The first 8 rows are patterns. Each new row is the sum of 2 different patterns, raised or lowered, with some noise. Before adding, each is slid sideways (what falls off one end comes back at the other), maybe read backwards, and multiplied by a number that may be negative. Names go in the order of the patterns.
Some rows, each with the names of its patterns after it:
[  4  -3 -10  -6  -3  30   9 -20  -7   0  18   4   2   8 -11  15   4  33
 -23   0   1  19   8  21 -13  10   4  -3  -5  11   3   0  -3   5   7  -6
   8   8   8  36  -1] | q487
[ -9   3  -6  13  12  -6  -8  13  -3   7 -39  -9 -28 -12  -4  -2 -14  -1
 -14 -30  -6 -16 -14  -2 -21  -6  -7 -11  -5  -9  10  -3  -7  18  -5   7
 -27 -22  30  11  -7] | q334
[ 18   8   5   6  -6 -10   7  19   5  13 -10   0   0   3  18   3   5 -25
  -4 -11  20  -7   4  -7   3 -14  -4  -2  -5   3  40  30 -14  23   7   8
   5 -13   0   2  -1] | q583
[ 10  15 -42   2 -28 -17  -7  30  10   2 -14  43  22  -5   4  -2 -22   6
 -23   7 -16 -12  12   6  32 -34  23  -3  26 -10   3   7   3   9   2 -17
  24   6  -3  23   4] | q896
[ 22 -15  12  14  43   1  16  -8   0 -10  18  -2 -43  20  19 -18  36  -6
  43  16  11 -11  -1  -2  -2 -39  -1   0   2  10  -2   6   3   9  11  -6
 -12 -29  18   1   0] | q596
[ 33  -3  -1   0   5  -1  -2  19 -43   1  -9   2 -10  -5   0   0   5   8
  18  -3   3  15 -34   2   0 -23   4 -10  -2   2  35   1  -3  -2  25  14
   2  -8  -9 -38 -37] | q721
[ 40  10  22   4 -17   1  -8  -7  -1  10  -1  28  -4   1  10  29 -10 -12
  32  -2  13  39 -43  -1  -6   5   0  16   1  -5  -2  -5  31 -19  -9  16
   4 -39  13  -8  -5] | q301
[ 26  25  14 -14 -20 -13  -4 -36  11  31  -9   4  -9  11 -43   0   8  -5
 -18   2 -29  18   0  18   7   6  -8  -7   2  20  -6   1  43   4  -6  39
  24  10   2  15  -5] | q998

New rows. What belongs after each?
[ 17  15  -5  13  -7  30  12  22  16   3  32  19  41  21  -4  40  31  22
  28  10  17  -3  33  16  42  11  11  -2  25  19  -1  -7  22  12  18  12
  12 -31  27  25   5] | q487 q334
[-15   7  -4  -8   6  15  18 -26  10 -32  21  -7   9  17  11  11 -22 -14
  38  12   1   2   3   7   8 -14  -7 -20 -39  20  23   9 -15 -12  10  29
 -11   4   6  -6  -3] | q487 q896
[  9  -2  -8   3 -13  15  30  -6   2 -28 -10 -30 -10  -6  -6 -41  11 -21
  -6 -30  14   2 -20  -9 -18 -22 -23  10  14  23  -7  -3 -10   2  11  23
   1  -7  25  -6 -22] | q583 q998
[-35 -25  -2 -12 -32  21  -8  24   3  20  13 -39 -16 -10  38 -21 -13 -28
   6 -11   3 -16 -12 -32  37 -23  -6 -15 -29 -26   1 -23  34   0  31   5
   2 -28  -7  -6   6] | q487 q896
[-34 -34 -23   2 -15   5 -25 -13 -30 -19 -44   3 -13  -3 -18 -13   3  -7
  -9  -2 -12  10  -5  12 -30 -40 -13 -17  25  -9 -30 -10 -18  -2 -18 -15
  -9 -34  -1 -20   0] | q487 q334
[-16  22  16  -1  12 -13 -37  12   4 -23 -24  12  16  14   7  49 -27  -5
  -7 -42  32   0 -15  17   2 -12   1   0   2  17 -37  20 -13  27 -28  22
 -14  20  24 -25  21] | q896 q301
[  9 -13   8 -23 -11 -24 -14 -15  10  -3  -3 -20  -2   9 -43 -17   3 -48
 -33 -14   6 -19  19 -42 -36 -36   5  10  -7 -18  25 -25 -35   0 -24 -27
  -7  49 -20 -16 -19] | q334 q998
[ -3   4  22  12 -23  -7  39   2  22  35  48 -49  -1  36   7  12  24  19
 -20  23 -17  18  -9  13   2 -16 -26   5  -5 -45   8   5 -24  34   9  11
  23  -5   0   8 -11] | q721 q998
[-23  39   5   4   9   5 -30 -22  30 -44  -1  -9   1   9   0   2   5  -9
   3  13  -3  11  23 -25  -9  -1 -21  14  -2   2   3  14   4   0  24  26
  26 -11   6  -5 -16] | q583 q721
[ 29  23  29  21 -17   3  23  14  16  55 -18  14  24 -12  34  19 -11   8
  18  29   2  18   0  19  21  33  20  39  14  -9  11 -18  41  31  15  45
  22   2  33  36   1] | q583 q301
[ 38  17  26  -7  10  -3  40  12  -2   6 -27  -8  21 -73   6  17 -12  -1
  -5   4 -50  -8  -2  12 -38 -11 -19  15 -38  21  -4  -5  18  -6  14  16
 -26  -3  30  -8 -12] | q301 q998
[-45 -30 -39 -34 -21  -3 -15 -30 -25  -2 -32 -27 -17 -42 -46 -23 -34 -26
 -25 -43 -28 -26   3 -28  -4 -23  12 -32 -36 -13 -24 -13 -27  -8 -10 -22
 -21  -1 -22  -1 -22] | q896 q998
[61 25 37 39 26  2 23 29 31 -1 19 24 30 38 49 58  6 27 33 29 21 20 28 -4
 71 29 46 25 38 43 38 30 30 21 12 40 45  8 46 34 29] | q334 q721
[-18 -18 -17 -19  -7  29  -4 -24 -16  20 -40  -8  -6 -70  14 -15   5  -6
  -7 -19 -12   4  -8  -7 -38 -31  -4 -26 -15  11  -8  12  35 -52  13 -45
   3  25 -51  -7  11] | q596 q301
[-20 -21 -40 -18  -7 -13 -18   6 -10  25  16 -21 -13   0 -36 -32 -56  -5
 -45   8 -20 -32  35 -11   4 -15 -11  -4 -28 -13 -52 -24 -48  31  -5  -3
  -6 -30   4 -18  -5] | q596 q721
[ 20  13   7  14 -34  -4  35  11  19   1   5  -9   6  -9  14  12   6  31
  13  32  16   7   5  21   5  27  52   3 -16  23  15  40  10  12  33   3
   8   2 -17  15  -5] | q487 q334
[31 38 27 45 50 28 33 23 22  6 21 47 10 15  8 47 53 -3 12 32 23 27 29 28
 -5 28 27 19 31 27 49 35 51 32 20 29 36 23 32 52 30] | q487 q334
[-12 -48 -24 -18 -29  14  -5  29 -12 -30 -19  -4 -10 -17 -14 -25 -22 -48
  11 -12   5 -23 -21  10 -17   9 -17 -50 -23 -17 -19 -20  -4 -15 -17  -9
  -6   6 -28 -11 -29] | q721 q301
[ 23 -10   2  13   6   9  31  10  -1 -13  -9   0  -6   4  -5  -7   7  27
  -4  -7  10  14  -3  -4  12  12   0  13   0   9  -2  22   0  23  21   4
  12  28   0  12   5] | q583 q998
[-15 -20  -5  -4 -35   9  30  -9  -3  -7   6 -49   0  -5  -9 -16  -3 -24
  21  -1   6   7 -11   0  -6  13  18  -5  12  53   2  -1  37  24  19  20
   6 -17  32  27  27] | q334 q998
[51 43 19 34 18 50 53 38 56 44 44 42 19 23 27 29 30 39 50 46 12 63 43 14
 68 38 32 40 28 32 31 37 47 44 38 35 56 27 53 58 33] | q896 q301
[ 20  13   3   8  23   6  15  22  18  -7 -12  11  -2  17   4   0  13  11
   7  10  13   0   9  45  46  -4  30  38  21  11  19  21  17  11  33  12
  28  26  12  -7   5] | q583 q998
[-18  22 -21  10   5  18 -27  18  -7 -30  -7  20 -15 -33  24  22 -16  24
 -16  36   1  31 -10  14   5  -6 -31  31  -8  13   6   9 -17  -4  36  12
   6   6 -11   5 -16] | q596 q998
[  9   2 -15   4  18   0  24   5  -9  50 -10  22 -30  21   2  11  -8 -14
  12 -13   6 -14  -1  36 -16  24  43 -15   6  11  33 -28  10   1  10 -32
  18   3 -10  28   1] | q896 q721
[ 29 -23  13   7 -45  17   3 -33 -44   0  -5   3  12  -5 -27   0  55   9
   5  25   8   4 -50   3  -4  25   1  45  12  33  14  23   5  23  -5   2
  -9  -5  -5  20  25] | q596 q998
[ 12  -3  -1  20  -8   4 -17  18   3  19  28  18   7  25  45  21   7  24
  -5  14 -18   7  25  26  43   5  13  28  19  15  -3  -9  15   2  14   8
  -8 -12  38  54 -10] | q334 q596
[  0   7   9  50   3   6  30  -7 -10  15   1 -12 -11   4   6  38   1  16
 -28   6 -26 -16 -20   1 -64  19 -21  -8  15  28  -1 -29  -5  -8 -29 -17
 -14  14  17   3   0] | q596 q998
[40 39 47 39 38 30 39  9 54 21 37 23 58 48 73 33 59 27 61 69  1 21 56 37
 49 36 50 42 51 49 46 25 62 37 40 55 17 31 29 53 51] | q487 q596
[ 34  33  -5  35  41  64 -13  15  34  30  27  28  -4  30  32  26  30  27
  23  69  -9  50   8  10  17  60  32  36  36  62  54  28  27  39   7  32
  10  30  16   2  34] | q334 q896
[ 24  -8  19  28   0   8  20   3  16   2  10  13   1  11  -2   7  30 -16
   8 -10  13  11 -27  13  11  -6 -10   5   1  -9   6  12 -18  13  -4  54
  -8  24   9  15   6] | q487 q334
[ -1 -13 -13  -1 -47 -11 -26 -42  -9   2 -11  -3 -16  11  -2 -16 -13 -21
 -24 -14 -26 -35 -10 -20  -7  -8   4 -31  -2   4 -19 -38 -16 -14 -12   1
  -1 -21  -3 -10   4] | q896 q721
[16 17 10 22  5  1 39 29  6 17 22 28 14 24 10 20 31 25 14 -7 13 -8  5 20
 16  7 14  8 -3  9  7 12 19 17 12 12  6  7  7 23 30] | q487 q334
[ 8 39 33 43 45 20 24 13 16 51 39 33 26 32 31 28 36 17 29  2 61 39 32  7
 26 10 55 26 34 38 30 24 32 49 41 37 17 44 28 30 26] | q487 q583
[-15 -13 -12  -7 -10  -5 -10 -22 -28  -9 -16 -13   0 -31 -20 -12 -28  -9
  -8 -14 -10 -26 -12  22  -9  -5 -18 -18 -15  -2 -19  -9 -23  -1 -13   4
 -43 -26  -6  -1   1] | q334 q583
[  4 -12  16  35   7 -27  11 -46   6 -36 -30 -25   7  -8   2   2  17 -31
  13  16 -20  -1 -26  -3 -13 -22   5  10  28 -14  -1  11 -22  19  -4 -12
 -17   4 -19  11  -6] | q334 q596
[  1   9  11   5  -9  40  12  28  27  12  26  45 -41   0   4 -10  12  69
 -18   6 -13  52  27  16  11   0 -15  11  11  -1 -14   9  23 -18  48 -31
  24  38  42  16  14] | q896 q301
[-14  -3   8  15  24  -6   4 -18 -23 -14   5  11 -24 -32   4  -6 -42   2
   1 -31 -30  -5   0 -24  -2 -43 -12 -29  12   3  13  -2  28 -15 -36   6
   2  -6 -17  38 -14] | q896 q998
[26 61 38 47 26 36 38 34 51 13 45 22 43 62 36 32 28 54 17 13 57 39 44 51
 48 40 38 35 57 38 44 28 38 25 46 31 31 49 51 36 48] | q487 q721
[31 17 27 45 43 30 22 26 34 14 44 25 42 10 43 20 28 18 27 24 32 21 19 29
 39 28 24 27 27 17 25 33 26 32 25  4 28 14 41 20 10] | q487 q583
[-12  37   3 -15  21 -10 -11  -9  -7 -32 -20   6   7 -23  -1   4 -19  32
  -3   1 -20 -14  -9  -5   2 -11 -16   0  -2   7  -3   0 -21  -7 -18 -18
 -43   3 -42   0 -25] | q596 q998
[ 28  13  17 -23  32   6  13  15 -21 -27  18  11  16  -6  12  -1   9  15
   1  -7 -44   5  21  -1 -14  -1  10  33  -6  54  -8  20  22 -35   5  17
  -9   1  -4  20  -4] | q487 q596
[  4 -13  -1  -7 -11   2  -7  11  -5  -7  -5 -10 -15 -14 -40  -5 -33  13
  -8 -38   5  -6 -15 -10  -5 -14 -25  -8 -28 -25 -15  -9  -2  -6   4 -13
   5  -4  -1 -15  -6] | q334 q596
[ 23  22 -13 -11 -14  33 -20   6 -19  23   1   0  -3  -5 -19  40 -12  -1
  22 -25  -3   9  -7  49   0  46  21  15 -26 -11  -1  17 -46 -14  20   5
  27  24  -5  35 -22] | q896 q301
[ 44  22  10 -10   9  -3   5 -49  -4 -12  -3   7  -1   2   4   4  -4  -4
 -16 -29  16  -6   0  19 -15  10  11  44   0  12   5   1  -1   4 -10 -18
  24  15 -15  35  -6] | q334 q596
[ -2  -1  27   2  10  40 -45   8  -1  19  -2  13  -7  -3   4  -3  33 -20
  -8   3   0 -23  16  -5  -6  33   1  21   4 -12  10  -8 -10  -3  -4  10
   9 -24   2  12  26] | q583 q301
[  9 -39 -30 -31  -3 -22  -5 -31 -23 -34 -17 -23 -33 -16 -13 -29 -17 -10
 -18 -14 -14 -22   4 -27  -2 -19 -15 -18 -22   1   8 -37 -16 -17  -1 -29
 -23   6 -23  -3  -4] | q487 q998
[ 27  15 -13  27  27  21  -3  33  36  67  26  71  22  16  23  16  29  29
  24  40  34  27  25  32  25  38  13  31  14  43   6  24   6  38  33  36
  53   4  35  31  28] | q334 q896
[  0  -1  -3   1  30  25  -9  17  -3  16  -5   6  10 -17   3   8  23 -12
   3  -4  -1  20  34 -14  10  -7   2  -2   4   8   2   4   7   9   8   8
  16  15  34  17  13] | q487 q334
[-34 -19 -20 -31 -26 -25 -27 -29 -23  -9 -27 -21 -16 -28 -37  -5   7 -43
 -18  -9 -46   1 -11 -17 -31 -26 -30 -19 -11 -20 -10 -56  -9 -26 -34 -23
   4 -51 -11 -26 -46] | q301 q998
[-14 -46 -29 -21 -48 -18 -40 -28 -22 -17 -63 -28 -36 -19  12 -11  -7  -1
 -41 -39 -24 -30 -17 -22  -1  -4 -30 -19  -6  -8 -14 -41  -1 -33 -18  -1
 -45 -20 -28 -31 -18] | q301 q998
[-11  48   9  22   5 -16 -12  -9  -2  34 -54  -9  17  33   3  35 -13  20
 -14  30  10 -47  14 -13  16   8  -2  12  24   6 -16  -2 -10  -4 -16 -21
  -4   5 -13  -5  -3] | q896 q596
[  9   0  41  10  24  26  10  17  11  33  -9  -4  13  20  44  21  13  -8
  -8  -3  12  33  16  12   2 -19  18  11 -19  11  13   7   4  13  20  16
  -5  19  17  15  28] | q487 q998
[ 51   8   8  31  16  17  33  57  12  34  55  44  29  23  46  17  49  41
  35 -20  25  15  15   4  24  43  28  30  11  29  -5  17  34  16  -4  19
  -8  29  23  51  35] | q301 q998
[  1   6  43 -19   2  11  -9   2   3  -2  19   5  23 -19  31   7  42 -17
  -6   7 -16   7  -9   5 -19  27  43  36  -1   2   1   4   1  -8 -17 -22
 -24  14  15   2  35] | q896 q721
[ 14   5  -1  11  -2  -1  10  -6  -9  -8  -9 -23  -9   6  -4   7   9  -4
 -10   0   3   0   6  16  -5   2  16  17 -20  31  23   5  19  27 -20 -30
  14   3  18 -21   1] | q334 q721
[ 30  15   4   4   6 -25   9  14   5  33   6   1  34  18  15  13  24  -2
  -4  22   3   3  23 -15  18  31  44  38  14  -4  16 -25  25  19 -27   7
  42  -7  32  -1  37] | q596 q301
[ 10  35  31  10   3  31 -26  10  16 -30   5  -5  11  14  41  11   3   9
  30  20   7 -20  -2 -32 -30  32   8  13  29   7  22  -3  35 -24 -15  -4
  18  -8   2   2  14] | q596 q721
[ -8   1  18  -1  30   9  22  15  13   1  -3  32   1 -35 -32  12   0 -13
   1  -1  10   2  17  -3 -41  13  -2  17 -16 -16 -19   7 -13   0   0  -2
   4  16  -3  -6  13] | q334 q896
[-29  17 -70   1 -21 -28 -31  31 -11  -8 -11  22   8  -6  -1 -21  -6 -54
  30  -3 -17  29  -9   3   7   3  -5 -26  31 -17  -8 -40 -16 -25  -1 -25
   3   2   2  63 -26] | q596 q301
[-10 -14 -13   9 -33 -27 -35  -5 -14  -8 -25 -23 -33  -6 -21 -10 -19 -34
 -24 -37 -25  18 -15  23  -2 -17 -42 -43   0 -30 -84 -34  -6 -15  -8  19
 -19  11 -23   7 -23] | q583 q896
[ -8 -10  -2  -5 -29 -20 -13   6 -13   3 -17 -25 -17 -10   3 -37 -25 -15
 -10 -12  -2 -31 -29  -4  -9 -23  -9 -26 -17 -19 -21 -12 -20  -8 -12 -10
  10 -20 -10 -13 -22] | q487 q334
[ 10   8   6  31 -10   8  32  31 -31  21   7  -4  54  14  24  -7  -2   5
  10   5  18  11  11  57  -2   4  31  15   7 -20  31   4  30  45 -22  13
  28  17  13  23   7] | q596 q301
[ -4 -30  -1  -3  11  18   3   6   3  -2  10  11  15  18  -6  -4  18 -14
  13 -10   5 -18  27 -35  16 -14  22 -11   6 -10 -15   4   8  28  28   0
  -3  30  22  17   5] | q487 q583
[-15  -5  35 -19  -7   8 -29   3  13 -10 -14   3  -2  11   9  16  10   9
   7  12  15   9  11   0 -11  16   8   8  31   5   0  12  19 -25   8   9
  -6   6 -12  22  16] | q334 q301
[ 17 -10  -5   7   2   8   7   8  -9   5  -6 -26 -21  -5 -15   5   7   6
 -34  -4  12 -12   0 -25  -7   1 -19  10 -16  -7 -30  19  11   3 -19   9
 -20  22 -25 -15  26] | q487 q334
